The same things were measured in two ways. Each way mixes the same 12 hidden numbers, adds some noise and spreads widely along 7 directions of its own, which tell nothing about the thing.
Some things both ways: the first way, then the second way.
[-45.9  -2.3  -7.5  -6.5 -31.2 -15.8  10.0   0.2  44.3 -13.7 -45.0 -16.6
  16.1 -10.5 -36.6  17.9 -18.4  33.0 -28.3  -6.4  20.6]
[-26.7   6.9  27.7  19.5 -11.4  11.2  87.3 -25.7   4.5  19.0  -9.4  12.5
 -14.1  -8.8  20.2  -7.6 -47.2 -12.8  -2.1  22.6 -10.9   7.2  -0.8  -8.1
 -11.2   6.9   7.9   2.9]

[ -6.1  -1.9  10.9  -4.2 -14.3 -37.0 -27.0  18.6  -0.5   2.9 -20.8  -4.5
  12.1   7.9 -31.9  -4.6  -0.6  21.4  -7.1 -46.3  -8.5]
[  6.1   2.6 -12.3 -26.0 -24.3 -10.8  -3.5  14.0  25.1 -27.3  19.9  11.5
 -12.9   5.0 -36.4  -9.7  17.4   1.8  10.6   3.4  -2.8 -28.6 -20.2 -31.8
  17.7  -6.5 -16.0  -6.3]

[ 21.6 -16.4   4.0  10.0  18.3 -15.5 -20.2   3.9 -13.1  -1.1  12.3  14.7
  33.7  -7.8  -2.4  -5.0   2.3  -6.4  -3.7   4.3  -5.3]
[ -3.6 -28.9  -6.1  -1.6   7.4   6.2 -20.0   3.7  -7.3 -15.8  12.5   3.0
   0.1   4.0 -10.2   6.1   5.0   4.3  -7.5  -0.7  -2.7  -2.3   1.6  19.2
   5.0 -17.9  -9.6 -14.3]

[-19.2  17.7   2.8  -9.4  -2.5   8.6   2.1  11.5  -1.5 -26.1 -40.6 -20.9
  -2.7  16.2  -1.1  15.3   3.1  21.3   2.4  42.0 -16.8]
[  6.4 -20.5  26.5  23.9 -15.2   2.7 -27.3  13.6  -4.2   2.6 -16.3  -3.2
   6.8  37.3  -9.9   0.0 -12.0 -23.3   4.8 -34.3   4.9 -33.8 -13.0  -0.7
   0.2   6.0  16.7 -13.2]

[  9.4  -4.5  -3.0  -3.5   8.4 -23.7  49.8  -6.4  20.3  20.3  10.1  -4.4
 -36.8  20.9 -13.7  27.5   0.9 -12.7 -41.4 -38.2  17.7]
[ 20.1 -11.1   3.4  -7.0  -0.9  -3.2  -2.5   2.2  -7.8   4.6 -11.7  15.2
  13.7  -9.6 -17.3   1.2  19.6   2.8   3.5  -2.2 -21.8  21.1 -12.0  16.7
  12.3 -17.1   7.5   9.0]

[ -2.1  24.8 -21.7   6.4 -60.7   1.9  52.9 -12.3   3.2 -10.9  12.3   1.9
  12.1   5.2  27.1  36.4   6.2  33.9  26.7 -15.4  20.1]
[-19.2   7.8  14.7  -7.3  16.3   6.0  -6.2  -6.2   9.7  -9.3  12.2 -42.0
 -30.9 -14.2  18.2  10.6 -16.6  18.7  -9.7   2.8   6.2   6.2  10.2  26.8
  -5.5  13.5 -30.4  -8.6]

[-23.9  11.8 -21.8  53.4  -9.2  16.5   5.9   7.4 -19.6  -8.8  15.2  -7.3
   0.6  52.5  -5.6  41.5  -4.9 -15.1 -34.4  10.9  18.0]
[-19.9 -10.4  -1.9  -0.3   6.2 -23.6 -17.4 -33.6  62.5 -13.7   8.9 -66.8
 -18.9  16.0 -11.6  25.3  -7.8  20.7 -18.3 -40.3 -15.0 -38.4  -7.0  -3.2
  35.3  19.2 -16.9  19.0]

[-25.4   8.5 -15.6  -3.2 -25.5 -16.7  46.1 -19.8  37.6   2.1 -25.9  -1.2
 -12.2  18.7  -8.4  28.0 -21.0  14.7 -45.6  13.1  35.6]
[ -3.5 -11.6  13.4  19.1  14.0  -4.5  19.3  13.0  29.6 -16.2  11.1  -1.7
 -16.5   2.8  18.9   0.6  31.3  -4.7  -0.2  40.2  -9.0   6.1  -0.9   3.3
 -12.9   3.2 -28.4  -9.9]

[-12.9  16.9 -21.9 -16.8  -5.8   8.1  10.0  -8.7  16.7   6.3  -0.7  16.2
  -1.0  -6.2  -1.7 -15.8 -26.5   3.5  24.7  34.6  10.7]
[  5.0  -7.2 -32.3  13.4  -6.8  20.7  10.4  19.5  19.9  -1.4  -5.5  47.0
  25.9  27.5  -8.1 -14.0  22.5 -11.9  -4.2  12.0  -2.5   2.8 -22.7 -23.1
 -16.4 -24.2  15.9   1.1]

[-23.9   3.1  15.0 -10.7 -25.1  -7.4  12.4 -25.5  10.0 -32.3   4.6 -13.2
  16.0   8.0   9.1   7.6   7.1 -22.3  35.8 -29.9  -8.6]
[-16.2  13.5   6.4  24.0 -17.6 -15.5  33.5   3.3  12.7   7.9   8.7   4.6
 -16.6 -13.7  17.1 -23.5  -0.6 -21.6  12.3  30.2 -11.1  17.8   3.3 -11.5
  -9.8  -2.0   0.3  -2.4]

[-13.0  -6.4  -9.5  30.0   2.9  14.4 -48.7  12.6  -3.8  10.8   1.3  16.9
  24.6  -9.3  -7.5  -5.8 -13.5  11.3  -2.4  22.0   0.7]
[-23.0  -1.9 -33.5   6.7   0.6   4.8  29.5   2.5  13.4 -12.6   0.7  23.9
 -10.1  17.4   6.3  -0.5 -21.3  22.5 -19.4   2.3   3.0  -4.3  -8.4  -5.8
  -6.3   0.9 -14.2  15.7]

[ 26.3   7.8  11.9 -29.8 -24.2 -42.6 -32.1   9.3 -25.0   6.3  -9.7 -15.8
 -14.6 -17.1 -21.4 -20.0 -17.4  15.6  -6.4 -33.8  10.5]
[-20.4   7.4 -14.8   3.3   7.3  -6.4   1.0   6.4   7.6  -1.7  -2.0 -16.4
 -13.8   0.0  -0.9  -1.4  -6.0  11.9   1.9  -7.6  -9.0  -2.5   2.8  22.0
 -10.7  12.1 -20.6   9.6]

[-25.2  21.8  -2.7 -12.0 -32.8 -28.0  18.7 -19.6  34.8 -27.3   3.5   8.7
  36.2  14.0   3.6   1.7  -9.5   8.0  18.1 -15.4  18.7]
[  3.7  13.4   8.4  12.5 -20.4   7.0  44.8 -16.2  10.9 -17.2  -7.0  33.6
   7.7  17.9 -15.3  -0.9 -13.9 -17.8  24.1  14.5 -28.3 -16.7   9.6  -1.9
  35.8   6.9   2.5   1.3]

[-28.4  -0.1 -15.3   6.8  -9.9  -8.1  13.5  -4.7  50.4  -7.9  -8.1  36.4
  47.2 -18.6  12.5   4.9  -5.5   9.9  19.1  -9.9  -0.5]
[-30.9  15.5 -24.7 -21.3  21.8   8.9  10.7 -16.0  13.0 -14.5   3.1 -15.6
 -13.6  -9.6  13.8   0.9 -45.1  49.4 -31.6  -9.0  -8.9   9.3  -0.7  15.9
  15.2  -8.5 -28.6  11.6]

[ -5.6  -3.1  -9.0   3.9  -4.9  -0.9 -35.5  22.7 -14.4  25.6  -3.9   2.4
 -21.8  26.5 -32.4  -1.2  -2.1  26.4  -6.6  -5.5  10.3]
[ 21.6   2.4  40.9  16.4 -18.8  18.6 -27.3  31.5 -17.2   2.3  -1.0 -11.2
  13.2   9.4  -4.5 -13.1  18.9 -22.0  12.5  19.9   3.1 -12.9 -16.5  10.2
 -25.7 -10.5  13.2 -15.6]

[ 13.4  -7.4   2.2  35.3  17.6  12.5  14.6  -1.6  27.7 -13.0   7.6  10.4
  34.2 -15.0  19.6  15.3   1.9 -32.0  14.6  35.1 -16.8]
[-7.4 -0.2 -8.5  2.5  2.1  3.0  6.4 17.0  8.8 -7.9  6.4 -1.3 -4.0 -3.8
  3.1 11.2 15.6 -6.4 12.0 14.2  6.7 -8.1 -7.3  2.2 -3.3 10.1 -9.1  4.1]

[-28.7  -1.2   8.2   4.2  31.5  12.7 -55.2  21.6  -3.9  -4.9  -4.0 -13.9
   0.3  38.5 -32.1   0.6 -14.2 -47.9 -35.9 -17.6 -10.6]
[-41.6  -0.7 -54.1  11.5  18.5 -13.9  19.2  -1.6  -2.2 -12.0  12.5 -17.6
   0.7  -5.0  12.4  -5.9 -36.0  52.4 -25.7   6.2 -27.3  10.7  -3.2  28.1
   4.6 -25.1 -26.7  41.5]

[-25.4  24.8   5.7 -24.3 -28.7  -3.6  25.9  -1.8  13.2 -26.5 -13.5 -45.8
  12.5  25.7 -27.8  20.0   6.1  -1.8  12.8 -35.7 -22.6]
[-15.1   1.8 -12.7 -17.5   4.9   5.1  52.5 -18.7  11.5 -12.5  10.1   9.2
  -8.8 -13.9  -7.0   4.5 -18.0  20.1 -12.2  20.6 -15.3  11.4  -0.1  -2.4
  12.1  -6.6 -18.1  15.6]

[ 15.0  23.0  -6.3  21.4 -20.8  14.8  23.9  -4.6 -29.2   9.2  38.1 -16.4
  12.0   8.0  16.9   7.5   5.5  13.4  33.7 -22.4  -0.1]
[ 11.8   9.9  -1.0 -19.4  -2.0  19.3  30.1  -2.1 -24.6 -10.7  -6.7  28.1
 -18.1  -7.0  -5.8   9.3 -17.4  13.9   6.6  38.6  13.8  20.2   8.7  14.0
 -12.3   3.5  -7.9  -0.6]

[-16.8  29.2  -9.1 -27.6 -18.2  12.9   6.2  -5.5  16.0 -16.7   5.0  -4.3
  -6.9   9.9  -0.7  -2.9  -7.7  15.8  35.0  23.2  -6.7]
[  7.3   9.1   0.2  16.4 -16.0  19.4 -13.3  23.9 -20.5  -7.0  -0.8  22.4
  16.1   9.1   1.9  -8.0   5.6 -16.7   8.9  24.1   9.8  -0.3  -0.2   9.6
 -15.0 -11.7  15.1 -11.5]

[  0.5  -4.1  10.4   9.1  10.8  11.0  22.9   1.1  27.7  13.2 -24.7   8.8
  42.7 -19.7  -6.3 -21.5  -8.4  -0.9  28.3  19.8 -10.3]
[ 16.4  -5.7  24.6  -2.4   0.7  15.6 -32.8  25.4  24.3  -8.6  16.7 -15.6
  -8.8  11.8   6.3  -1.3  41.4  -8.4  -4.7  20.8  21.6 -23.2 -26.3 -28.6
 -24.5   1.5  -2.0 -12.2]

[-14.2   9.9  -8.0   6.4 -10.0 -16.5  24.3   0.6  29.3 -32.1  -5.3  -6.4
  23.4   2.3  -2.8  13.9  13.4   9.3  18.6  -8.6   0.3]
[-33.2   6.5 -19.3  20.2 -28.3  11.1  35.8  17.6  -3.5  -9.4  22.8  11.6
  17.5 -12.4 -13.7 -18.0  12.8 -27.9  11.7  39.0 -16.6  -5.7   2.9  11.7
 -32.8 -13.5  -0.1  -3.5]

[ 20.4  21.2  -9.0 -23.3   0.8  -1.5  67.0   8.4   7.6  17.4 -20.4 -13.7
 -51.1  18.6   8.7  36.0   0.5  13.2 -28.3   3.4   2.0]
[ 19.4  -9.5  14.7 -11.1  -1.9   6.4 -16.0  21.4   3.8  -8.9  -7.8  -6.2
  -8.4   7.6 -19.0   4.9   7.8   0.8  14.9  -9.2   1.4  -5.0 -16.1   9.7
   3.8   0.9 -13.8 -16.7]

[ -7.1 -14.8  -5.0  11.7  16.0 -26.2  22.3 -11.0  26.4  11.9  -4.4  10.6
   8.5 -22.4  -0.7  11.5   3.9  16.1 -21.4  -4.9  -7.6]
[ 21.2 -14.0  -4.6  -6.6  -9.3   8.9   9.8  -1.3 -34.6  11.1 -27.7  62.2
   5.1   8.9 -17.5  -5.2  -6.9   0.4  -1.8  -6.2  -1.2  27.8  -4.2  10.4
  -3.2 -14.7  19.8   1.9]

[  5.8  -1.9 -11.9  26.1 -22.9 -13.7  12.5  -7.9  -9.6  -1.1  33.2  16.1
   7.0  11.3   9.8  16.1  13.0  -0.6  16.0 -19.5   9.9]
[-19.1  -9.2 -24.1   2.2  20.2 -13.0 -39.3   8.3  26.4 -17.2   8.0 -29.5
  -6.0   3.9   9.2  14.2  18.2  30.0 -36.4 -19.8  -1.2   1.7  -4.0  21.9
  -0.9   5.2 -25.8  15.6]

[ 29.9  18.5   4.6 -13.3 -23.2   8.9 -12.0   3.9 -33.7  25.1  27.6  -2.1
 -14.1  -4.1   1.3 -14.0  -5.8  25.6  30.2 -14.8   7.4]
[-11.1   9.3  -8.5  -2.8  -6.8  13.4 -17.7  -1.0 -46.2  10.1  -0.2   7.6
   6.5 -10.3  -6.8 -14.5 -16.2  10.5  -7.9  -9.8  -7.7  15.7  11.8  37.9
 -15.4 -11.9   9.0  12.7]

[-21.9   1.9  20.6   5.7  11.8 -12.7   4.3 -11.0  19.3 -54.0  -5.8 -31.7
  17.9  14.7   3.9  14.2  14.1 -38.9  14.0  -7.5 -23.3]
[-37.8   0.8 -38.9   5.3  12.2 -28.5  11.5  14.3  -1.4 -13.6  13.6   5.6
   3.4 -19.4   3.5 -10.0   5.1  11.2  -0.2  21.4 -28.4   3.3   7.4  22.1
   9.0 -14.6 -29.0  13.9]

[ 10.8  14.3  12.1 -24.2  -7.0 -13.9  32.3   3.9 -17.4 -21.2  -1.5 -33.8
 -14.8  16.2  -8.9  18.9  22.7   8.3  11.4 -31.6 -14.4]
[  2.1 -21.6  -6.1  -8.5 -13.6  -0.7  12.9   1.0 -11.9  -9.0  -4.3  22.6
   0.7  -1.0 -22.7   8.9 -13.0  -0.4  -5.9  -4.3  -0.6   8.8  -6.8   5.8
   7.6 -17.6   1.3  -9.0]

[  8.8 -29.9  14.0  32.8  15.6  -3.7 -27.8  -8.6   2.5  10.4  23.6  30.7
  52.7 -10.4   6.7  -7.1  -2.6 -34.3  18.1  -2.5 -27.7]
[ 20.7 -14.5  -8.5  -9.3 -17.7  -2.5  14.3 -16.5  -6.3  15.3  -4.9  34.7
   3.2   4.8 -28.6  -7.6   5.0 -10.5   4.6 -17.6 -11.0  21.1  -8.6 -22.9
  20.9 -15.5  28.5  15.6]

[-17.5   8.5 -29.9  15.1  34.0 -15.2  41.0  18.1  33.1  -2.5  -5.8  13.9
 -27.7  21.8 -19.0  23.5  -8.7   2.1 -50.6   9.8  25.7]
[  5.1   4.8 -10.0  -1.4 -21.6   5.0  43.8  18.5  31.2 -27.2  -1.9   9.8
  -3.2   7.5 -11.0  10.7 -12.4 -11.3  13.2  44.9   7.1  -4.5 -17.9 -20.4
  -3.5 -12.6  -8.8 -22.3]

[-23.9   6.5 -36.4  56.6   2.0  32.3  -3.7  13.6 -20.4  11.3  32.0   9.2
  -9.5  30.4  17.2  32.5   8.2  19.0   7.5  18.1  12.0]
[ -3.0  21.5  22.9  17.4  -1.4  18.0 -26.3  17.0 -22.0  11.0 -28.1  -7.9
  10.7  17.9   7.7 -10.4 -18.9  -6.6  10.2  -9.7  -0.8 -21.8  -2.0  27.7
 -19.8  10.6  10.3  -3.5]

Other things, the second way, with their names:
Z594: [ 18.5  -2.5  23.3  -1.8  -1.9   1.8   1.4  27.5  18.1 -14.2  -5.5   6.0
 -13.0  14.7  -0.5   2.1  14.5  -8.4   9.8  24.4  10.6 -13.0 -19.7 -18.5
  -8.8   6.4 -14.6 -16.9]
Z194: [-13.6  -5.6 -24.8  28.5 -14.8 -18.1 -34.7  18.1  34.6 -41.5  31.4  10.5
   1.6  28.7  -4.0  -3.3  42.3 -12.7   4.5  -3.2 -11.1 -33.7   7.3  -9.7
  30.4   7.8 -18.6   2.4]
Z17: [-23.5  20.4   4.8  29.9 -23.5  13.7  90.3 -40.6 -17.5  24.7 -43.7  53.6
   7.1   9.0   1.8  -7.2 -62.2   9.1 -10.8 -17.5 -31.5   7.4   5.0  23.1
  -1.1  18.5  24.4  40.1]
Z527: [ -5.8  23.8  21.3  26.7 -10.2  10.6  36.8  10.4 -16.3   4.1 -11.6 -18.8
   0.0  -1.2  11.1   4.6 -25.9 -16.9  26.0  31.0  -4.8   1.6  10.3  26.2
 -13.1  17.0   0.4  10.3]
Z5: [ -1.3 -10.6  14.9   1.6   8.7   3.2  -1.1  -2.3  11.4  -4.6   8.8 -24.3
 -37.6   2.5  11.8  10.0  -7.7   7.1  10.4  14.4  16.4  -4.2  -1.8   1.0
  -8.7  11.7 -16.1 -13.7]
Z567: [ -3.8  -7.7  -4.5   9.1 -17.4   2.0 -17.2  14.7 -17.2 -13.8   9.6  -0.5
   1.3  25.1 -26.5   2.4   4.7 -19.4  16.5  -1.0   3.9 -27.6  10.0   9.6
  -8.8   9.7   1.5   0.2]
Z628: [-15.3  -6.2  19.0  13.6  -5.9  25.4  48.1  15.3   7.5 -25.7  -3.2  38.1
   9.4   9.9   2.3   6.5   2.2 -12.9  -4.2  35.0  -6.4 -24.1  -5.8   8.1
 -16.6   5.9 -18.6 -18.9]
Z435: [ -1.1   1.8  12.5  25.1 -15.1   3.4 -35.7  -0.4 -33.4  19.8  -5.1  -3.9
   4.3   6.6   1.6  -8.9   4.5  -3.7   9.3 -27.5  -5.4 -15.4  -1.0  24.4
  -4.9   9.9  26.9  24.7]
Z43: [-22.3   4.2  -9.6  11.1 -26.7 -21.3  -0.6 -28.5 -24.4  10.4  13.8   0.4
  10.5 -20.8 -15.0  -6.0  -1.7 -12.1   1.8  -9.0 -27.8  -2.9  16.5  15.4
  25.4  -3.3  23.3  34.6]
Z119: [ -1.9   9.1  24.6   6.6 -30.0   6.0 -42.1   9.9 -34.0  -0.4  10.1 -14.6
   0.5   2.4 -11.8 -12.0  -9.3 -19.6  20.6  -7.8   3.7 -33.4   3.5  16.3
  -0.5  -0.8  16.5 -11.9]
Z913: [  3.6  -2.0  23.9  11.8   7.4   1.2  19.7  -6.1   2.9   0.3  -7.2   4.1
 -17.4  -3.9  23.0  21.8   8.3  -4.8   4.8  27.9   9.9  -1.6   2.7   3.8
  -3.6  25.7  -3.5   8.8]
Z919: [-14.5  29.2  21.7  15.5   2.3   0.0  15.3   7.3  16.7  -9.5  -5.5   7.0
 -15.6   0.8  25.2   0.3   5.0 -10.4  19.8   0.7  -8.6 -18.1   9.1   5.6
  16.3  41.5 -21.8   1.3]
Z963: [-30.6 -11.0  -7.5  20.7 -10.1   8.9  -8.1 -30.3  -5.6  15.1  -9.5  -8.2
  20.9  11.3  -9.7   4.3 -24.2  -9.1 -28.0 -43.8 -15.2  -7.0  12.7  27.7
  -1.2  -0.3  29.0  13.3]
Z565: [ 13.2  -8.6  21.0 -18.2   3.6   1.7  -5.5   5.0  -4.3  -2.6  10.2 -15.8
 -20.4 -11.8  -3.4  -0.4   1.9  12.9   2.4   2.4  -0.4   5.3 -14.7   0.4
  10.7  -5.3 -12.3   0.3]
Z737: [-11.1  -1.6   6.5  12.8 -14.3  -7.4  38.2  -4.7  30.8 -13.7  -6.0  -4.7
  -5.0 -10.3   0.0  16.0  -7.0  -2.7   6.8   7.4 -15.6   1.7  -8.3  13.5
  17.2   4.7 -11.1  -7.1]
Z765: [ 30.4 -14.4  28.5 -14.2 -11.8   0.0 -11.4 -29.8  30.1  -7.7  16.9 -30.1
 -38.0  -2.6 -15.5  15.8  20.3 -14.8   9.8  28.7  14.0  16.1   6.7 -12.7
   0.5   1.5   7.2 -25.6]
Z866: [ -8.5  -2.9 -11.9   4.9 -13.2   6.1 -12.7   6.6   7.5  -6.5  -8.3  13.7
  -2.1  17.3  -8.1  12.8   4.3 -13.2   1.8 -16.2  12.5 -17.3   0.3   1.7
  -3.2  15.1   5.0  -6.8]
Z692: [-16.1  -5.7   2.8  22.8 -10.4 -11.0 -20.9   5.8   9.2 -12.1  10.4  -1.6
   2.8  22.8 -12.1 -19.3  16.8  -2.4  -9.6 -14.9 -24.3 -21.6   3.3  14.7
  -1.9   1.8  -9.3   6.0]
Z121: [  5.2   5.7  11.0   9.0 -23.1  -5.2   5.0   1.8  -4.8   7.0  -9.4  13.5
  18.2   0.0 -21.1   1.0  15.0 -33.1  25.2   5.5 -14.0 -19.6  -3.0  -2.1
  11.6   4.0  22.3   5.9]
Z22: [-16.1   4.6 -25.2  -6.9 -22.1   3.4 -37.2 -19.2   4.4  14.0   5.5  -4.8
  31.2   2.7 -51.7 -24.5  20.0 -24.9   5.3 -47.4 -41.0  -5.3  11.3  18.9
  13.0 -15.8  28.4   6.0]
Z123: [-22.1   7.1  19.2  13.6  -1.6   5.2 -46.0  14.9  -7.2   0.7  22.1 -40.1
  11.8  -9.4  -4.8 -29.9  24.6 -12.4  17.8  -4.7 -34.6 -25.8   5.2  41.9
  -9.3  -9.6 -10.0 -13.4]
Z975: [ 30.7 -15.4  26.4  -9.6 -11.9 -15.7  13.1 -11.9  30.0 -10.7  -4.6  -6.1
 -36.9  -4.3  -8.2  20.5   4.3   7.6   7.1   6.4   7.5  17.8 -14.6 -11.3
  23.8   6.5  -9.2 -14.1]
Z989: [  0.4 -20.4  -3.5  -3.4 -34.7 -24.1   0.0 -34.5   7.8   1.6  15.8  -0.1
 -12.8 -15.5 -36.5  -4.2   7.2  -5.4   9.8 -25.6 -25.3   4.3  -2.1   4.4
  36.5 -13.6  15.4   4.9]
Z84: [ 18.5   8.1  24.5   0.5 -21.6   4.8   7.8 -16.8 -13.3   2.0  -1.4 -15.0
 -29.3  -5.4  -0.9  11.3 -23.2  -2.5  16.8  21.2  18.3  12.6   8.2   4.2
   1.2   9.5  10.2  -2.3]
Z940: [  9.7   3.1  11.9  18.2 -10.8  -0.5 -15.6  20.9  -5.7   6.1 -12.6  14.8
  -7.0  15.1  11.0   0.0  13.5 -30.3   8.2  20.7  25.2   6.2   3.1  -6.2
 -28.1   9.9  14.1 -13.9]
Z635: [  4.6  -1.1  18.2  -0.8 -23.9   3.2  22.9   5.0   4.0  -1.8  26.6 -28.1
 -48.8 -21.6  -1.5   1.4   4.8 -30.1  37.9  64.0  31.0  20.7  10.5  -5.3
 -39.7   1.5  -2.2 -38.3]
Z999: [ 21.4 -31.8   2.6  -4.4   2.7 -11.6 -31.1   0.1   2.1  -8.9 -11.1 -25.8
  -0.6  10.7 -19.9  26.6  -5.5  10.0   0.0 -22.5   1.0   2.2 -13.5  17.3
  28.8 -11.6   1.8  -3.0]
Z28: [ -6.2  24.0   1.5 -48.8  23.3   4.5 -15.6  15.0  17.6  -8.2  12.1 -22.9
 -12.7 -20.0  -7.0 -15.4  11.2  25.8  -6.2   6.9  -8.2 -10.1 -19.5  -6.9
  -2.0  -3.7 -33.4   2.1]
Z650: [ 28.4  -7.5  32.1  14.4 -25.2   2.4  -6.4  -3.0 -14.8  -4.7 -16.7  18.0
  -4.9  13.9  -4.9  14.7  -2.5 -15.7   7.3   8.9  12.5   1.8   0.9   5.1
   8.6   5.8  19.9  -9.4]
Z389: [ -2.5   8.1  13.0 -13.0   1.0  -1.0  -0.5  -4.7  13.4  -4.3   7.6  10.0
 -15.5  -3.8   0.9  -6.1  18.4   9.1 -11.4  -4.8  -8.3  -6.8  -5.4  -9.5
   7.0  15.6 -14.2  10.2]

Some of these things the first way, each followed by its name:
[ 25.0  -2.0  13.4  31.3  27.7  -9.4  -0.4   5.0  29.7 -10.1   8.6  31.6
  36.7 -23.9  24.2 -25.3  -6.0 -29.9  24.6  18.1   7.9]	Z527
[  9.2  -8.8  24.8 -19.2  12.0  -8.9  33.5   6.3  28.9   9.2 -29.6 -16.4
   9.8   8.2 -17.6  15.2   6.9 -24.8 -16.6 -42.0 -26.3]	Z565
[-21.5   1.9   6.5  55.8  21.3  37.3  -3.3  -9.1  -1.2 -24.1  25.3  -4.5
  53.4  12.8  30.9  27.5  23.4 -46.3  27.9  10.8 -52.0]	Z84
[ 37.0   9.3 -28.4  20.5  -9.1 -15.1  50.7 -15.3 -17.5  22.9  54.3  40.5
 -10.7  11.3  28.5   8.0  -5.1  11.0  13.3  -6.7  35.7]	Z22
[-20.8 -26.2 -22.8  62.0  24.6  -4.2  17.5  -7.5   9.5  11.2  26.3  27.1
  -9.6  14.2 -11.0  37.7   3.6   8.4 -51.3  19.5  10.4]	Z940
[ 12.4  -5.4  12.4  -1.8  25.3 -25.9  43.7   4.3  16.3   9.2 -18.2  -0.3
  -0.7  -0.1 -11.0  -7.1   1.2   1.0 -15.8 -25.9   8.6]	Z594
[ -4.1  15.7   4.6 -12.7 -19.5  -3.1  -7.2  -7.3 -26.6  -0.1  19.4 -24.9
 -32.1  30.7 -25.2  10.8   2.8  12.6  -9.4 -20.9   3.6]	Z650
[ -1.5  11.8  -1.4 -13.1  16.6   3.0  31.2  -2.8 -11.5  -7.2  17.7 -23.6
 -21.1  20.5 -31.5  16.4   5.3  -3.2 -23.3  -6.7   0.9]	Z963
[ 15.9  -1.2  18.6  25.2  10.3  44.6 -41.9   1.9 -18.3  31.3  18.3  -4.4
  -0.9   2.8   3.0  -1.4  -9.3 -25.5   2.3  20.0 -15.2]	Z435
[-32.7 -11.0   8.1  49.6 -15.4  -9.1  12.7 -17.9  50.5 -20.0  16.2  12.2
  37.1  10.9  -8.5  26.5   0.7 -11.2 -18.0  -4.8  10.3]	Z43
[  4.8  -4.0  15.7  14.2  45.9  -5.8  32.2 -20.8   4.4  -1.0   5.6  -7.7
  31.0   3.8  -4.6  10.6   0.9 -50.4 -31.3   2.3 -34.0]	Z765
[ 21.9   0.1  42.5 -41.0   8.5   2.0 -39.4  -4.3   6.6   1.2 -12.4 -23.1
  -9.6 -12.7 -18.7 -15.2 -15.1 -24.6   5.5  19.9 -36.4]	Z919
[ -8.3  -2.9   0.9  33.1  28.0  32.2  17.3  -1.7   1.6  -4.4  -6.6 -10.1
  34.8   3.7  20.5  32.0   2.5 -35.2 -17.8  24.3 -29.5]	Z5
[ 15.8   8.3  32.5   9.7  10.5  21.1  36.1 -19.9  -6.2 -15.6  21.0 -45.0
  19.2   1.8  -0.6   4.6   9.4 -49.6  26.2  -9.8 -21.2]	Z913
[-27.0   3.1  -4.6  -8.6 -29.3 -22.0 -26.6   1.7 -14.3  18.4 -19.9  -9.1
 -35.8  42.4 -44.6  19.6 -13.4  41.7 -58.1 -16.3  22.1]	Z692
